The same things were measured in two ways. Each way mixes the same 11 hidden numbers, adds some noise and spreads widely along 6 directions of its own, which tell nothing about the thing.
Some things both ways: the first way, then the second way.
[-0.15 -2.20  0.55 -0.42 -0.89 -0.94 -0.95 -0.20  3.57 -1.80  5.31  0.36
  1.42  2.68 -0.65  2.37 -1.83]
[-1.16 -1.64 -3.83  1.06 -1.94  0.44  1.89  1.69 -1.23 -1.18 -0.94  3.17
 -0.45  1.29  1.23 -3.33  4.54  4.19  1.63]

[-0.51 -1.48 -3.93 -0.27 -0.58 -0.10 -1.36  2.19 -0.50  0.46 -0.56  2.38
 -2.18 -3.27 -1.85 -0.88  1.63]
[-0.44  0.66  2.72  1.98 -0.38 -2.31 -1.85  0.08  0.35  4.45 -0.14  0.95
  0.77 -1.57 -3.12 -2.93 -2.03  2.27  3.94]

[-0.97 -1.26  0.77  0.43 -0.44 -2.39  3.29 -2.48  1.97 -1.25 -1.13 -0.91
  1.12 -1.84 -0.89  1.38 -3.33]
[-1.17 -3.21 -1.30  0.15 -0.73  0.39  1.05  1.44  0.54 -2.08 -0.07  1.23
  1.56 -0.56  1.81  0.55  2.50 -2.85 -0.25]

[-2.75  0.93 -1.56  0.18 -0.37 -0.12  0.77 -0.96  2.87  2.49 -0.81  1.75
 -1.92 -1.11 -2.07 -0.49  0.87]
[ 1.91  0.50  2.88 -1.44 -1.19 -0.15 -0.52  0.09  0.33  1.49  0.40  0.62
  2.75 -2.72  1.68  0.80 -0.50 -1.80  1.31]

[-3.66  0.06 -2.24  0.56 -0.82  0.74  1.04  0.68  0.74  0.74 -1.73  1.46
  1.56 -1.47 -1.68 -3.35  0.20]
[ 1.33 -0.26 -2.50  0.60  0.36 -0.05  1.08 -1.27  2.04 -0.67 -0.60  0.97
 -0.57 -3.95  0.05  0.79  3.25  2.49  2.16]

[ 1.17 -2.20 -1.45 -2.51 -1.59 -2.19  0.96  1.65  2.83 -2.34 -4.00 -1.55
 -1.71  2.07  3.52 -0.71  0.85]
[-1.77  0.03  0.65  1.11 -1.90 -0.51 -0.65 -0.75  1.15  1.53 -1.25 -1.23
  0.30 -1.87 -1.28  1.79 -1.25 -1.74 -3.04]

[-0.22 -2.38 -0.15 -0.73 -2.60 -0.26  2.70 -2.11  1.34 -0.24  3.36 -0.90
 -0.16 -1.58 -2.60  2.48 -1.62]
[ 1.36 -0.88  2.46 -1.30 -2.57 -1.85 -1.21 -2.69  3.02  1.59  1.59 -0.51
  0.65 -2.77  2.51  0.54 -1.92 -0.98 -3.93]

[-5.09  0.43 -1.72 -1.58  1.28  0.18  0.04 -4.70 -2.70  0.80 -0.91 -0.79
  5.01  0.01 -4.64  0.31  4.33]
[-0.26  2.27  3.48 -1.21 -0.24  0.75 -1.14 -0.98 -1.06  1.54  0.81  1.67
 -0.73 -2.50 -0.21 -0.51  1.66 -1.21 -1.88]

[-1.07 -1.48  0.66 -1.76 -1.57 -3.61  3.60 -2.65  3.19 -2.86 -5.84 -1.56
 -1.27  1.10  1.61 -0.48  1.06]
[-1.49 -0.83  1.27  1.94 -2.99 -0.03  0.08  0.38 -0.95  3.64  0.88  1.20
  0.67 -0.73  0.95  0.18 -2.46 -1.60  2.26]

[ 2.90  0.92 -2.32 -2.47  1.39 -0.21 -3.29  0.63  2.83 -1.68  3.41  0.45
  3.01 -0.77 -1.54  4.86 -3.04]
[ 1.97  0.20  0.11  1.26  0.33 -0.88  1.13 -0.43 -1.33 -2.30 -0.18  5.35
 -1.55 -1.83  1.77  0.47  4.02  3.48 -1.19]

[-2.66 -1.03 -0.19 -2.29  0.67 -1.28 -2.15 -2.17  0.42  0.89  6.34 -1.82
  4.93  1.74 -6.08 -1.07  1.20]
[-0.28  1.36  0.53  0.52 -3.67 -2.15 -0.45  0.74 -1.02  4.04  2.51  0.65
 -0.36 -0.57  0.57 -0.45 -1.32  1.22  1.27]

[ 4.03  0.98 -1.73  1.11 -1.70  1.80  0.79  0.31  2.39  1.76  2.52  1.27
 -3.05 -0.71  1.08  4.98 -1.66]
[ 2.56  0.02  0.85 -2.55 -0.15  0.81  0.32 -0.95  0.93 -1.10  0.22  1.41
  1.71 -2.16  2.41 -0.29  2.77 -1.34 -0.93]

[-1.12  2.98  0.77 -0.15  1.72  0.53 -0.73 -0.47 -1.88  0.38 -0.96 -0.41
  2.12 -3.06 -0.70  2.71 -2.78]
[-0.48  1.64  1.00  0.99  0.21 -0.86 -0.72 -0.95  1.31  0.60 -0.59 -2.66
 -0.32 -2.94 -3.20 -0.43 -0.38  1.73 -6.85]

[-0.59 -2.45 -0.55 -0.40 -2.24 -1.19 -0.27  0.77  3.90 -0.13  2.03 -0.44
 -1.94  0.83 -0.54  1.44 -1.26]
[ 1.15 -1.16  0.44 -0.27 -1.87  0.14  0.36 -1.57  0.08  0.82  1.12  1.70
  0.48 -1.58  0.48 -1.40  0.21  3.69 -2.23]

[ 1.81  1.12 -1.87 -2.28 -2.72  1.00  1.08  2.69 -0.33  0.66 -3.96 -1.64
 -2.93 -3.76  1.93 -1.66 -0.44]
[ 1.51  2.42 -1.55 -0.64  4.80 -1.62  0.02 -2.19  3.61 -1.33 -1.37 -1.41
 -1.21 -3.01 -1.41  0.92  0.95  0.79 -5.17]

[-2.32 -0.21  1.06 -2.87  0.27 -1.03 -0.19 -1.12 -0.20 -1.07 -1.62 -1.01
  2.26 -2.08 -1.63 -0.80 -2.24]
[ 1.10  0.60  2.14  0.34 -1.11 -1.10 -0.47 -1.50  0.46  2.31  0.50  0.57
 -0.02 -2.60 -0.20 -0.55 -1.57  3.40 -1.40]

[-0.71 -0.95 -0.23  0.34  0.42 -1.71  1.69  0.38  1.60 -0.48  2.25 -1.23
  0.73  2.24  2.56  0.79 -1.45]
[ 0.25  1.00 -0.37 -0.91  2.53  0.57 -0.78  1.60 -1.29 -0.74 -3.12  3.17
  1.64  2.19 -2.97 -3.68  3.38 -0.38  2.73]

[ 1.22  0.77  0.56 -0.44  0.84 -1.49  1.85  1.33  3.75 -1.87 -2.18 -0.94
  1.68  1.34  2.32  0.04 -4.47]
[-1.17  1.22 -2.39  1.54  0.79 -0.28  0.13  1.28  1.31 -1.27 -3.34 -2.23
 -0.07 -1.75 -2.70 -0.20  1.89  0.06  1.23]

[-3.55 -0.36 -1.07 -1.38 -1.65 -1.22  1.50 -1.93  1.25 -1.56 -2.48 -0.46
  0.62 -1.33 -0.90  0.83  2.00]
[-3.68 -1.15 -1.52  0.49 -1.24  0.68  0.30  0.76  1.26  0.83 -0.88 -1.25
  0.26  0.10  0.98 -0.12  0.43 -5.09 -1.26]

[-3.23  0.12  2.71  1.02  1.89 -1.06  4.26 -5.14 -1.81  1.33  1.17 -1.34
  4.26  1.61 -1.57 -0.84 -0.71]
[ 1.62  1.80  1.51  0.07 -1.87  0.91 -0.20  1.85 -2.94  3.21  1.04  2.05
  0.06 -0.52 -2.16 -3.08  1.04  1.85  1.53]

[-0.34  1.37 -0.72 -0.25  3.01  1.23 -1.47 -1.21 -0.90  3.65  4.21  0.96
  2.58 -1.56 -2.05  2.10 -2.14]
[-1.08  4.16  1.22  0.43 -1.31  1.44 -0.15  0.98 -3.12  0.13 -0.62 -2.16
  0.89  0.55 -3.62 -1.89  0.46 -0.59 -6.32]

[-0.40 -1.27 -4.38 -0.26 -2.59  3.25 -0.14  1.63 -1.20  1.25  0.86  1.63
 -1.41 -3.76 -1.41  0.82  0.09]
[-2.45  0.62 -0.64  0.24 -2.79  0.46 -0.44 -1.39 -0.85  0.28  1.26 -1.82
 -0.59  0.81 -1.35 -2.14 -0.68 -1.07 -1.74]

[-1.81  0.16 -0.27  2.19  0.29 -1.45  3.31 -1.43  2.37  0.84  0.93 -0.39
  1.77 -0.55 -1.27 -0.39 -3.23]
[ 2.67 -0.97  1.30 -0.17 -2.62  0.98  0.41  0.92 -3.45  1.41  3.19  4.56
  1.12 -0.84 -0.44 -0.99  1.34  0.87  3.97]

[ 1.57  0.05 -1.54 -2.74 -1.74  0.82 -1.09  0.64 -2.52 -0.50 -4.73 -1.04
 -2.61 -0.84  2.51 -0.20  2.89]
[ 0.02  1.46  0.75 -1.87 -0.65  1.23 -0.30 -1.29  1.17  2.25  0.53 -1.64
  0.79 -1.94 -0.98 -1.00  0.19 -1.71 -3.35]

[-1.71 -3.62 -0.17  0.05 -1.27 -2.18  2.09 -2.95  1.32 -0.84 -2.99 -2.37
  0.51  3.19 -0.03  1.04  1.40]
[-3.41 -1.99 -1.36  0.74 -1.62  0.69  0.03 -0.88  0.97 -0.19 -0.13 -1.72
  0.07 -0.93 -0.36 -0.82 -0.23 -0.79  1.41]

[ 0.53  0.70  0.04  0.37 -0.40 -1.48  3.36 -0.89  2.80  0.47  0.16 -0.15
 -1.21 -2.27  1.17  2.80 -2.06]
[ 0.55 -1.75  1.61 -0.80 -1.47  0.96 -0.27  2.08 -0.53  2.02  0.04  2.06
  1.95  0.08  0.96  0.04 -0.48 -4.65  0.07]

[ 1.79  0.46 -2.89 -0.61 -2.32  2.04 -1.19 -0.29 -1.29  1.35 -0.20  2.65
 -5.04 -3.53 -0.50  4.26  3.30]
[ 0.58 -0.75  1.59 -1.59 -0.81  0.74  0.18  1.21 -0.96  1.60  1.36  2.82
  1.66  0.34  1.87 -3.11  1.62 -1.15 -0.09]

[-0.92 -0.74 -1.40 -0.76 -1.43 -0.79  1.97 -2.61 -1.33 -1.06 -3.75 -1.14
 -0.80  1.44  0.00  0.00  4.34]
[ 0.92  0.28 -0.99  0.63  1.94 -0.70  0.72  0.99 -1.16 -0.94  0.37  4.46
 -1.95 -0.95 -0.11 -2.40  4.26  3.66  1.74]

[ 0.84 -0.84 -2.79  0.44 -2.76  0.77  2.81  0.17  1.92  0.43  0.18  0.13
 -2.72 -1.18  1.06  1.77 -0.12]
[ 3.43  0.13  2.17 -1.45 -1.14  0.79 -0.34 -2.12 -1.18  1.56  2.42  3.76
  0.23 -1.41  0.66 -1.41  0.33  0.22  0.36]

[ 0.50 -0.08 -0.25 -0.10 -1.04 -0.08  0.89 -1.48  0.61 -1.43  0.91 -2.11
  0.50  4.18  2.24  3.95  0.88]
[ 0.21  0.44  0.34 -1.90 -1.18  1.22 -0.41 -0.12 -1.85 -0.35  0.70  2.74
  0.04  0.62 -0.35 -2.88  3.34  0.20 -0.05]

Other things, the second way, with their names:
Q717: [-0.57  0.52  3.18  1.05 -0.56 -3.36 -2.15 -3.28  4.17  2.55  0.13 -0.55
  0.92 -5.60 -1.82  1.57 -0.01  0.07 -3.56]
Q490: [ 2.12  0.77 -2.70  3.12  1.41 -0.86  1.41 -0.69  1.05 -1.10 -1.81 -0.07
 -0.67 -1.74 -2.16 -1.91  0.65  4.86 -0.81]
Q450: [-3.45 -1.32 -2.44  0.01 -1.25 -1.07  0.07  0.98  2.07  0.34 -0.21 -2.00
  0.95  0.95  1.16 -1.24  0.03 -2.75  0.02]
Q559: [-2.83  0.69 -2.50  3.00 -1.31 -0.07  0.71  0.94 -0.07  0.97 -1.31 -2.29
 -0.71 -0.16 -2.30 -1.42 -0.31  1.41 -1.41]
Q673: [-0.49 -1.64 -0.64  1.18 -3.18 -0.47 -0.34  0.21 -0.65  2.57  2.44  0.16
 -1.46 -0.75 -1.60 -1.61 -1.71  1.81  2.23]
Q484: [-0.65  0.66 -2.40  2.08 -1.64 -2.46  0.25  1.23 -0.35 -1.39 -0.52 -0.71
 -1.41 -0.40 -1.99  0.51  0.98  3.80 -2.73]
Q349: [ 1.15 -0.20 -0.34 -0.28  2.91 -0.70  0.15  1.11  1.00 -2.00 -2.83  0.98
 -0.49 -0.57  0.77 -0.99  0.68  1.83  1.16]
Q392: [-1.14 -0.67  0.15  2.76 -4.74 -1.25  0.14  0.83 -1.18  2.27  1.86  0.31
 -0.70 -1.72  0.09  0.67 -1.02  0.50  1.50]
Q371: [-1.52  0.07 -1.43  2.61 -0.42 -1.48  1.35  0.96 -0.34 -1.03 -0.17  0.37
 -0.23 -0.89  0.49 -0.63  1.16  3.13 -1.31]
Q528: [ 1.24 -0.70 -1.46  4.07  1.78 -1.91  1.44  0.89 -1.31 -2.49 -0.65  3.92
 -1.92 -1.32 -1.23  0.13  2.11  5.43 -1.97]
Q77: [ 1.90  0.97 -0.10  1.37  0.30 -0.96 -0.61 -1.73  0.18  3.06 -0.13  2.86
  0.04 -0.41 -2.37 -5.22  0.16  4.79  4.61]
Q198: [-0.80  1.83 -0.53 -1.19 -1.50  1.76  0.15  2.70 -2.00  0.12 -1.14 -0.95
  1.85  1.19 -1.73 -2.83  2.41 -2.04  0.83]
Q154: [-1.66 -1.76  0.39 -0.59 -1.91 -0.26 -0.35  2.41 -0.17  1.50  1.08  0.94
  0.80 -0.65  1.04  0.16  0.71 -3.08  3.40]
Q84: [ 0.40 -2.76 -1.99  0.54 -1.69 -0.35  1.80  0.26 -0.26 -3.77  0.76  2.52
  0.46 -0.76  2.98  1.99  2.79  0.67 -4.01]
Q322: [ 1.47  0.98  0.57 -1.11 -1.26  1.74 -0.28  2.41 -2.04  1.16 -0.84  0.63
  1.33  0.22 -2.93 -3.48  1.78  0.75  1.46]
Q554: [ 1.50 -0.14  2.51 -1.05  1.51 -1.32 -0.74 -0.77  1.35 -0.49  0.16  0.21
  0.85 -3.10  1.19  1.10 -1.09  0.51  0.52]
Q661: [-1.36  0.90  2.58 -1.50 -0.76  1.30 -1.12 -0.39 -1.88  0.75  0.12  1.41
  0.47 -0.04 -2.25 -2.25  1.41  0.20 -3.17]
Q787: [ 2.52 -0.15  4.21 -0.10 -1.83 -0.25 -0.86 -1.80 -0.63  2.07  1.60  3.56
  0.36 -2.73  0.64 -0.60  0.07  0.40 -2.65]
Q358: [-0.44  1.36 -0.85  0.90  0.91 -1.04 -0.50 -0.88  1.49  1.44 -0.47 -0.05
 -0.85 -1.47 -1.00 -2.61  0.92  0.48  2.20]
Q30: [ 1.75 -1.56 -2.62  1.37  0.03 -0.53  2.07 -1.53 -0.03 -1.31  0.64  2.26
 -0.76 -0.01  1.24 -2.24  0.22  7.03 -2.96]
Q759: [-2.22 -0.50 -1.07  2.40 -0.49 -2.50 -0.42 -0.61  0.97  0.09 -1.24  0.28
  0.13  0.08 -1.80 -1.72 -0.29  3.47  0.68]
Q344: [-0.22 -0.84 -2.13  0.99  0.72 -0.42  1.16  0.29 -1.10 -1.56  0.80  4.70
 -1.35 -0.35  0.06 -0.99  4.75  2.38 -0.46]
Q120: [ 2.70 -1.28  0.96  0.07 -1.73 -1.61  0.74  0.27 -0.89  0.91  2.37  4.15
  0.17 -2.19  3.28  0.26  0.27  3.45  4.24]
Q374: [-2.98  0.04  1.14  2.36 -1.31 -2.52 -1.60 -2.51  2.96  1.21 -1.49 -1.72
  0.82 -2.62 -2.19  0.22 -1.10 -0.06 -2.46]
Q740: [-1.42  0.20  1.09 -0.85 -3.63  0.02  0.01 -0.11 -0.72 -0.99  1.44 -1.00
  0.95 -1.77  1.62  1.58  1.26 -1.60 -3.37]
Q229: [-0.13  2.04 -1.76  1.44 -0.22 -0.60  0.78 -0.21 -0.45  0.52 -0.56 -0.87
 -1.69  0.04 -0.96 -2.02 -0.47  3.90 -3.51]
Q116: [ 1.48 -0.67  1.41 -3.05  1.71  0.07 -0.87 -0.95  3.10 -1.61 -1.70 -0.55
  2.59 -1.97  0.91 -0.93  1.55 -2.36 -0.69]
Q238: [ 2.58  1.65  2.82  0.43 -0.25 -0.65 -0.36 -3.61 -0.20  1.78  2.00  2.65
 -1.06 -3.84 -0.05  0.10 -0.26  2.96 -2.57]
Q310: [ 1.85  2.00  3.29 -1.61 -2.31  0.71 -0.31 -1.11 -3.77  1.96  3.26  4.48
  0.39  0.17  0.95 -3.09  1.41  2.16 -0.88]
Q215: [ 0.36 -1.26 -2.93  4.04 -0.86 -2.54  1.39  0.42  1.95 -0.37  0.06 -0.31
 -1.34 -2.89 -0.48  1.67  0.04  2.30 -1.55]
Q170: [-1.78 -0.67 -1.86  0.58 -0.55  0.48  1.03  1.06  0.72 -0.60  0.30 -0.67
 -0.44 -2.08  1.32  1.74  1.97 -3.02  0.04]
Q278: [-0.90  0.76  0.16 -3.00  1.88  0.44 -0.38  0.76  1.90 -2.34 -3.03 -0.38
  2.55 -1.04  0.36 -1.81  4.94 -1.23 -0.35]
Q819: [ 0.64  0.44  1.74  0.16 -0.92  0.39 -0.36 -1.68 -0.98  1.70  0.67  1.53
 -0.61 -1.36 -1.61 -1.66 -0.58  3.05 -1.79]
Q981: [ 0.99 -0.96  0.78 -2.10  1.75  0.35 -0.82  0.17  1.16 -1.41 -0.79  0.61
  1.62 -1.57 -1.99 -2.56  2.92  1.17 -0.74]

Some of these things the first way, each followed by its name:
[ 1.69 -0.12  1.58  3.83 -0.56  0.28  5.21 -3.01 -1.06  1.74  1.66 -2.81
  0.70  2.24  1.40  4.88 -1.53] -> Q673
[-0.25 -3.31 -6.22 -1.87  0.61 -1.64 -4.07  2.37  2.70  2.19  3.13  2.40
 -0.23 -2.96 -5.13 -1.16  1.27] -> Q528
[ 1.11 -1.60 -4.38  0.05 -0.54  0.87 -3.30  2.91  2.96  3.08  4.38  2.85
 -1.46 -1.28 -2.46  1.29  0.46] -> Q559
[-3.30  3.76  1.65  0.49  0.09  1.03  2.28 -1.85  1.21  0.35 -0.28  0.67
  1.96 -4.36 -2.63  1.10 -4.29] -> Q120
[ 1.25  0.87  2.49 -0.43  0.28 -0.80  3.42 -1.21  1.11 -1.52 -3.12 -1.28
 -0.18  2.14  3.72  0.40 -2.98] -> Q198
[-3.23  0.71 -0.22  0.64 -1.19  1.35  2.74  0.44 -2.52  1.11 -3.40 -0.18
 -1.24  0.52  1.44 -3.74  1.83] -> Q484
[ 0.56 -1.86 -1.33 -2.81  0.53 -0.59 -2.92 -1.16 -1.22  0.37 -0.24  0.78
  0.48 -2.29 -3.23 -0.05  0.62] -> Q371
[ 0.36  2.04 -0.59  0.58 -0.65  0.26  2.53 -2.04  1.31  0.34 -2.99 -0.54
  0.27 -0.67  0.02  2.39  0.29] -> Q170
[ 0.07 -3.25 -1.80 -2.63 -1.81 -3.45 -0.51 -0.95  0.94 -3.55 -2.83 -3.24
  0.26  3.93  0.69 -0.64  3.86] -> Q344
[-2.94  1.79 -1.12 -3.02  1.06  0.64 -0.97  0.11  0.51  1.15 -1.05  0.74
  0.62 -4.14 -1.39  1.12 -1.64] -> Q349
[ 1.40 -3.20 -2.96  0.75 -1.96  0.01  0.82  0.85 -0.81 -0.76 -1.27  0.64
 -1.79 -0.13  1.07  0.72  1.87] -> Q374
[ 1.92  1.55 -0.70 -0.34 -1.89  0.25  0.39  0.86  2.67 -1.18 -2.78  0.27
 -3.53 -1.14  2.86  3.51 -2.00] -> Q84
[ 3.49  2.09  0.74  0.93  1.09  1.51  1.66  1.56 -0.80  0.88 -0.13  0.94
 -0.70 -0.94  4.08  2.93 -4.71] -> Q322
[ 0.29  1.20  0.68  0.08 -1.45  2.68 -0.93 -1.04 -3.03  2.10 -0.29  0.96
 -3.70 -3.62  1.74  3.89 -0.33] -> Q30
[ 1.69 -2.27 -0.87 -2.96 -1.68 -0.83 -0.77 -1.93  0.70 -1.46  0.74 -1.81
 -0.73  2.91 -0.47  1.63  1.67] -> Q310
[-1.05 -0.58  3.35  2.60  0.34 -1.64  4.54 -3.32 -0.27  0.24  0.13 -3.06
  1.11  2.14  1.10  2.85 -3.01] -> Q981
[ 1.60 -0.16 -2.08 -0.27 -2.60  0.27  1.90 -0.01  0.79 -1.67 -2.84 -0.07
 -2.35 -0.29  1.53  1.74  1.16] -> Q358
